The rows of a group lie close to one hidden flat surface of 14 dimensions, which passes through zero. Surfaces can cross.
(in the rows, 128 means zero)
Known rows, each followed by its group:
[116 171 125  88 121 115 133 213 135 135 122 145 135 129 143 108 154 118
 123 162 149] => U
[122 114 141 143 190 118 146 133 139  85  81  45 132  79 103 162 137 113
 142 123 154] => D
[145 105 169 114 182 132  85 104 101 100 100 121  94 110 115 142 100 193
 111 118 172] => D
[110 136 172  83  74 114 107 124 123 140 100 106 108 140  81 144 153 103
 148 137 142] => D
[117 110 160 159 165 212 121 166 118 131 133 131 144 107 144 115 104 102
 165 116 134] => E
[117 104 110 135 191 170  80 125 102 180 194 179 113 117 157 154  99 169
  85 115 107] => E
[126 129 104 123  97 179 173 176 123 129 117 122 166 120 167  82 186 143
 102 164  79] => E
[100 126 125 124 107 121  81 106 116 137  95 152 140 133 114 159  67 208
 109 127 169] => K
[ 47 142 128  95 169 180 167 121 104 174 189 145 117 176 205 138 112  53
 108 125 187] => K
[139 160 108 100  60 141 117 240 142 130 168 116 129 157 103 113 166  85
 170 164  73] => U
[160 139 115  85 190  71 118 109  98  75 148 157 123 184 149 191 121 112
 151  86 104] => D
[151 100 115 138  78 162 133 135 147  99 136 127  87 158 132  96  62 113
 113 104  96] => X
[155 147 111  66  85  96 129 224 147 147 178 137  74 144 158 162 195  95
  80 131 158] => U
[145 166 150 149 107 133  94 122 111 118 124 113 112 146  93  83  99 186
 145 157 114] => U
[139 148 139 159  89 136 143 100 162 134  96 109 129 118 110  86 126 108
 143 121 114] => E
[122 173 147 126 130 170 126 145 158 135 104 124  82 135 161 124  84 123
 111 107 221] => W
[188 129  98 132 133 128 144 133 166 111  14 154 180  58  90 186 125 144
 105  81 106] => X
[147 131 101 156 109  77 153  94 158 142 103 148 166  93 106 118 125 129
 111 125 116] => X
[145 152 140  71  75 131 162 147  83 139 157 194 152 190 136 136 141  74
 118 134 127] => W
[155 134 170 162 126 143 124 135 111 115 136 104 171 122 148 153 140 108
 149  97 144] => U
[171 142  70 158 160 129 121 153 172  95 164 112 144 125 152 104 131 136
 165 123 112] => K
[146  91 179 124 141 136 168 126 120 135  80 105 143  65 101 119 166  87
  88 126  87] => K
[171 126  95 144 171 106 105 206 115  70 148 117  88 124  94 156  86 186
 113 141 111] => U
[122  61 138 117 130 138 109 128 110 128 143 166 186 111 168 122 168 144
 159 126 129] => E
[126 114 107 113  78 149 120 147 145 138 152 143 163 136 105 125  67  88
 127 130 142] => W
[197 153 107 172 116 104 170  85 135 111 120 178 138 133  82 100 132 111
 165 125 106] => D
[ 88 132 154 126 131  81 154 199 105 102 118 102  90 133 162 154 131 147
  87 143 189] => K
[156 106 119  93 106 158 126 125 131 154 166 107 146 110 153 155 130 119
  44 119 183] => U
[ 91 154 149 102  68  84 135 164 139 145  90 145 121 152 148 146 162 114
 132 119 139] => D
[108 140 107 103 134 159 148 134 109 144 156 114 137 150 115 169  97  86
  89 130 112] => U
[111 156 117 116 122 167 112 108 159 138  73 134 148 123 137 107 121 140
 156 125 157] => E
[107 139 135 132 119 111 115 189 140 141 115 141 156 118 143 117 114 110
 131 124  58] => K
[130 160  61  73 105 141 130 183 172 129  74 125 200 110 155 143 163 138
 106 135 112] => W
[168 133  95  91 111 146 148 116 115 137 175 154 153 149  92 126 100  81
 105 145 126] => W
[ 64 128 120 119 162 172 113 175 147 147 119 117 137 125 167 172  98  91
 135 102 132] => W
[102 174  91 131 131  75 168 116 138 114 104 163 191 151 157  97 163 123
 190 151 128] => K
[ 70  63  84 166 110  54 112 180 126 122 165 166 108 131 146 137  59 204
  94 138  90] => E
[165 119 150  87 106 169 113 187  99 123 111 164 163 123 152 129 152 152
 106 125 110] => W
[ 91 124 144 146 205 182 181 178 105  96  72 149 108 115 145 118 105 110
 150 126 126] => D
[138 164  98 102 101 127 111 146 144 108 141 125 190 161 132 165 121 103
 180 121 173] => K
[176  83 152 124 104 125 142 114 117  90 136  92 138 120 150 128  98 139
  68 111 189] => W
[185 155 126 102  76 115 105 118 113 104  57 149 103 140  45 223 129 173
 126  99 139] => X
[164 155 124  60 102 162 129 130 149 147 132 122 112 134 135 114 188 101
 111 144 178] => U
[208 152 118 148 153 138  86 147 151 130 178 151  74 128  92 166 108  99
 154  80 108] => W
[143 126 145  97 138 131 116 117 110  98 148  95 140 153 101 168 112  72
 162 114 127] => D
[126 179 140 153 112  67  98 140 133 146  87 117 237  91  95 171 140 141
 158 125 102] => D
[151  94 155  80 152 131  75  80 111 130 157 121 157 121 112 118  98 123
 121 129 131] => D
[ 96  72 101 140 104 103  80 129 132 158 201 174 124 135 118 185 146 141
 184 124 191] => X
[136  82  82 147 119 105 115 170 181 128 138 124 137  88 162 180 134 129
 114  84 139] => X
[126 103 115  95  73 139 148 154 111 133 105 159 177 117 114 118 149 139
 106 158 101] => K
[113 136 138 151 151 103 138 121 125 144 130 168 100 121 150 103  73 150
  88 131 183] => X
[ 74 164 145 129 189 132 160 173  90 151 172  79 144 116 115 103  76  71
  75 181 101] => X
[130 122 114 173 143 141 119 142 150 145 181 116 133 124 167 136 146  97
 158 100  94] => E
[ 93 134 115 114 167 106 180 149 102  90 142  96 129 149 153 125 109 118
 106 162 179] => W
[137 144  85 126 132 147 131 131 152 114 107  67 104 115  95 117 100 157
  82 155 121] => E
[138 111  95 110 136 123 121 104 154 130 131 149  70 130 136  98 147 158
 118 132 122] => U
[133 114 138  74  93 118 134 123 114 134 164 129 137 158 125 130 142  80
 122 139 144] => E
[112 193 104 125 213 144 116 115 143 155 145 125  90 132 138 147  65 109
  97 113 150] => E
[138 141  94 100 134 112 118 109 143 127 137 110 149 130 139 159 111 135
  89 118 155] => K
[128  63  81 112  81 194 114 125 177 139 121  91 202  83 151 126 119 135
  90 118 127] => W
[148 114  96 135 152 106 125 201 136 101 176 179  30 150 168 124 117 161
 123 125 175] => U
[117  60  91 134 130 108 156  89 126 104 183  65 155 128 116 156 133  91
 119 134 111] => W
[149 116  87 119 113 143 112 129 138 128 151 133  79 135 130 137  80 186
  57 128 156] => X
[133 138 118 105 145 150 135 128 161 130 113 129  98 132 195 133 158 116
 111  93 162] => X
[ 99 154 157 116 134  53  86 115 106 136 144 122 100 158  76 122 133 132
 176 160  90] => K
[134 136 114 168 130  71 111 160 157  95 128 114 111 124 166 119 115 189
 129 124 166] => E
[ 99 107 181 194 118 117 123 137 124 140 116 126  85 107 129 123  78 144
 109 104 123] => X
[101 125 157 101 117  80 102 142 124  97 105  92 137 151 153 181 131 121
 147  96 120] => D
[114 160 184 102 119 134 107 127  97 155  77 194 124 132  87 154 119 137
 156 125 166] => X
[135 124 126 128 145 140 152 123 129  99 135  93 114 143 105 143 122  70
 155 119 114] => X
[117 120 111 102  74 114 139  97 150 168 125 163  92 142 138  92 190 129
 116 134  92] => D
[142 133 157 107 138  75 113  97 127 143  97 170 194 104 135 137 111 115
 117 105 151] => K
[131 173  83  69 133  98 127 172 110 115 158 128  88 173 136 161 181 163
 112 164 151] => W
[119 111 101  83  84  92 153 161 126  96 117 142 193 153 146 200 103  88
 119 104 176] => W
[155 178 177 159 108 123  77 176 105 168 137 202 122 134 136 125 119 163
 140 110  95] => E
[143  84 153 134 155 106 157 139 101 104 160 142 114 123 124 129 166  87
 158 129 144] => K
[113 105 155 125 123 178  95 192 110 114 147  82 126 120  92 133 123 118
 162 153 116] => K
[117  98 112 125  74  97 113 132 147 122 159  93 195 129 142 148 128 114
 143 127 159] => U
[138 117 162 153 137 174 157  93 132 123 124 138 169 122 163  78  70  79
 129 102 158] => D
[127 140 129 134 137 166 127 160 137 125 139  92 122 132 109 133 149  71
 175 126  86] => W
[144 170 164  82 116 125  75 148  72 136 193 132 100 209 189 176 126 157
  87 103 120] => U
[137 153 149 149 234 106 144 146  96 117 119 169 137 108 165 163 127 132
 124 104 138] => E
[144 101 154  78 149 114  92 101 133 127  90 173 104 121 148 130 181 152
 152 105 135] => U
[119 106 152 115 122 137 103 159 106 117 136 152 147 140 124 147 103 114
 156 116 119] => D
[150 118 158 103  69 170  99 150 136 130  97 165 124 150 180 143 172 136
 150  79 129] => X
[119 148 166  90 145  81 106 105 137 163 151 101 138 122 136 156 117  54
  99  98 126] => K
[ 66  99 144  70 105 163 109 130 123 148 150 130 163 153 148  94 124  82
 165 154 147] => E
[152 154  99  93 203 185 142 152 111 107 143 115  81 150 122 156 146  94
 129 125  90] => U
[ 94 115 125 173  96 124 141 141 151 120 135  92  93 148 183 185 156 123
 138  77 150] => D
[123 142 114 120 123 127 146 170 119 129 140 124 150 135 136 173 133 100
 111 119 106] => X

New rows, each followed by its group:
[108  85 136 145 151 101  95 173 134 118 155 116 132  94  96 121  72 127
 148 147 140] => X
[123 127 141 158  93 171 159 155 140 136 118 123 154  89  85  94  83 107
 131 164 246] => U
[132 129 122 114 155 165 112 136 107 139 149 126 115 131 123 185 131 140
 114 122 159] => D
[ 96 156 147 107 160 120 118 139 114 143 123 102  89 127 132 133 105 142
  74 138 138] => K
[111 147 181 129 147 174 150 147  98 127  99 144 124 144 166 112 125 102
 129 111 111] => X
[119 151  82 105 144 120 123 161 136 137 132 126 156 126 169 168 151 154
  87 126 106] => D
[ 98 100 126 188 161  83 144 117 150 161 129 174 164  77 168 109 152 140
 138 122 140] => D
[136 133 121 100 116 103 103 153 139 121 127  86 155 115 137 180 134 141
 101 123 162] => D
[153 108 137 170 175 131 163 102 127 110 162 100 110 128 130 168 152  46
 168  77  91] => W
[170 129  80 131 146 151 161 160 124 104 175 146  95 139  97 130 117 113
 126 148 146] => D
[104 161 112  99 129 115 129 106 126 173 150 123 125 130  90 135 143 101
 114 159 147] => X
[168 153  84 101 130 107  94 187 152 121 128 139 154 112 123 153 115 151
 102 123  99] => W
[149 111 127 152 159 129 203  91 143 129 103 198 129 107 127 117 162  58
 167 101 153] => D
[116 119 193  97 122  70 140 128 116  95  75 121 188 115  97  77 116  84
 171 154 152] => E
[ 86 137 177 143 148  81 117 160  82 155 199 105 109 141 119 179 131  91
 132 141 185] => X
[109  75 137  96 127  51 168 144 165  86  73 127  69 102 130  61 163 118
 127 152 150] => D
[146 150 169 108 148 167 138 138  73 149 114 179 142 131 134 134 162 130
 119 133 116] => E
[118  70 147 132 158 195 193  54 114 121  88 126 149 100 137 102 156  96
 130 125 156] => E
[158 108 130 139  78 160 129  63 152 134 107 115 103 128 127  87 144 152
 110 113 107] => D
[ 96 164 142  58 114 121 147 172  99 155 124 206  87 178 133 170 160  90
 134 131 156] => D
[ 95 207 164 102  72 112 164  88 144 151  61 128  98 164 146 105 148 103
 118 120 182] => W
[118  89 132 156 160 140 171 105 121  93  79 108 162  93 132 136 182 133
 174 124 141] => W
[146 121  68 144  78 128 138  54 169 158 178  85  91 148 145 121 195 136
 107 117  86] => D
[128 102 105  90 143  92 136 129 144 114 162 131 157 133 151  93 120  86
 120 140 109] => D
[138 176 128 126 142 117 142 179 143 115  92 129 165 112 112  94  88 105
 132 145 111] => W
[152 135 100  93 156  91 132 122 133 171 166 165 164  85  63 108 155  96
 123 182 151] => D
[168 149 145  78 112 151 174  79 148 125  70 120 179 105 113  64 115  72
  93 142 167] => E
[131  98 108 150  98 145 131 144 116 121 160 137 137 149 168 176 162 144
 135  99 104] => X
[155  93  78 125 152  93 157 109 163 123 112 211  75 117 165 125 147 142
 105  89 113] => U
[167 140 150 107 125 125 139 130 131 118 141 116 134 141 194 146 187 100
 121  94 160] => X
[119  55  99 108 153  88 102 162 136  97 174 123 139 125 154 130 125 124
 138 127  91] => D
[ 95 103 165 162  75  94 198 206 127 123  74 120 129  97 155  82 189 117
 106 148  74] => K
[115  67 136 104 128 113 148 138 157 144 105 160 176  72 130  93 158  70
 143 134 128] => D
[149  99 123 103 150 131  97 158 100 140 195 107 124 113  99 118  96 145
  59 164  93] => E
[156 128 121 136 158 138 169 138 137  65  69  84 117 110 104 129 124 115
 140 124 119] => D
[ 68  89 144 106  74  71 127 126 123 186 109 142  87  98  52 173 111 116
  61 138 102] => U
[110 126 128  79  37  17 113 142 115 138 110 177 159 158 126 189 116 152
  82 122 145] => K
[ 75 152 159 113 107  67 157 127 129 157  44 181 158 112 104 130 138 102
 140 134 116] => U
[107 146 142 122 187 115 161 151 124 116 149 132 136 137 175 124 108  65
 137 119 165] => E
[121 119 107  84 145 107  91 123 171 161 125 161 218  81 143  64 179 126
 176 171 149] => X
[162  78 117 180 147 138 156 119 124 124 128 147 104 100  92 184 124  92
 117  72  24] => U
[151 161 149 144  76  95 123 122 160 129 110 116 127 132 125  97  88 115
 111 111 134] => W
[113 108  92 128 116 134 131 110 149 163 161 119 100 123 153 112 174 138
 103 140 107] => D
[164 114  94 122 139 147 152 154 126 140 165 211 154 115 132  96 105 113
 115 143 148] => D
[119  97 121  83 128  87 135 143 112 122 173  99 107 146 101 212 142  68
 109 116 109] => K
[109 121 149 115  48 117 105 113 144 167 121 105  97 126  90 119 173 135
 135 146 129] => D
[ 85 144 105 143 150 112 153 158  97 131 150 135 102 155 120 217 116 115
 128 119 138] => X
[108 100 168  97 153 115  99  78 120 137  62 166 151 111 135 138 169 135
 168  99  87] => U
[135 123 128 110  92 130 147 169 138 160 119 161 156 103 134 134 143  99
  90 126 126] => U
[ 96 100 105 146  84 114 131 103 132 130 153 125 124 158  92 145  88 106
 150 131 113] => U
[160 156  94 134 108 141 146 135 138 130 125 118 149 119 103 141 145 123
 123 136 112] => D
[ 75  85 126 117  99 139 112 159 126 116 178  66 107 151  95 128 103  88
 155 159 115] => E
[123 196 103 142 188  99 154 100 153 121 102 123 151 131 156 109 141 114
 158 124 125] => K
[169 132 113 184 107 161 139 104 118 131 138 186 115 145 111 127 126 144
 163 109  89] => D
[146 124 142 127 171 156 106 156 133 117 112 155 162 110 200  78 156 162
 149 120 109] => U
[154 136 128 117 124 159 135 110 130 143 145 118 134 133 102 140 148  67
 140 110  71] => W
[158 170  76 103 114  80 146 158 170 101 107 130 116 135 118  93 163 141
 140 157 131] => U
[100 130 124 107 117 163 128 166 126 172 148 168 146 126 126 128  89  90
 104 138 129] => X
[114  95 130 129  68  99 149 133 149 158 156 160  84 132 113 136 183  85
 155 128 165] => D
[ 88 135 112 152 154 111 146  93 151 125  88  78 141 101 105 101 130 136
 146 155 123] => W
[125 112  99 110 114 104 138 201 143 132 141 157 143 102 107  67 123 128
 116 190 114] => D
[126  91 118  81  96 214 158 107 103 141 122  83 116 125  71 154 166 103
  92 156 117] => K
[ 79 112 158 113 146  86  97  94 126 170 138 114 114 111 125 172 181 124
 140 125 165] => D
[187 123 106 144 150 157 141 140 125 114 134 110 169  99 129 154 124 122
  89 105  84] => U
[115 113 119 137 113 129 154 136 137 111 150 104  97 145 150 111 106 118
 110 132 165] => E
[140 118 131  23 177  98 105 164  99  90 120 159 134 153 136 151 111 112
 117 133 122] => D
[118 111  89  98 115 113 129 125 145 106 121 130 161 144 148 168 165 119
 167 115 149] => E
[224 107 143 106 132 147 126  28 145  98  86 116 163  93  98  77 106 135
  96 110 136] => D
[152 155 111 179 128 139 140  95 143 154 129 165 165 105 158  45  95 179
  87 146 118] => D
[144 111 149 149  68  86  80 142 153 140 144 135 113 140 121 158 103 113
 140  84  82] => K
[150 142 111 133 133 128 113 201 143 112 158 120 117 131 148 123 133 125
 139 126 106] => W
[196 104 125 110 142 106  78  83 105  79 130 141  75 152 105 177 129 203
 132  95 122] => D
[100 131  92 117 156 161 137 117 136 119 134  75 117 122  81 108 103 127
 130 178 148] => U
[191 129 127 108 165 116 125 117  96  96 160  83  79 137 115 152 210 162
 110 140 107] => W
[158 127 158 110 144  34 104  68 139 124 151 130 159 126 121 169 130  80
 147  91 165] => K
[138 143 128 106 193  70 132 108 126 120 119 131 169  99 130 109 118 124
 114 141 143] => D
[137 138 160 124 161 102 119 162 118 129 142 143  79 125 187 138 155 155
  95 112 184] => U
[125  88 151 112 132 156  72 153 106 109 152 135 137 142 153 116 161 171
 185 138 142] => X
[123 124  96  91 125 130 114 138 112 137 180 136 126 161 100 187 117  91
 135 125 116] => W
[ 94 164 143 102 149 150 147 107 108 176 153 160 110 147 105  98 139  75
 137 162 133] => D
[159 102 168 124  77 160 112 142 111 143 143 121 157 118 101 181 135  89
 126  99 124] => U
[ 81 151  75 188 157  95 188  51 147 117 138 130 150 162 184  96  83 123
 129 117 120] => U
[ 71 120 134 150 112 180 146 122 144 143 134 102 159 125 116  74 123  83
 192 163 151] => U
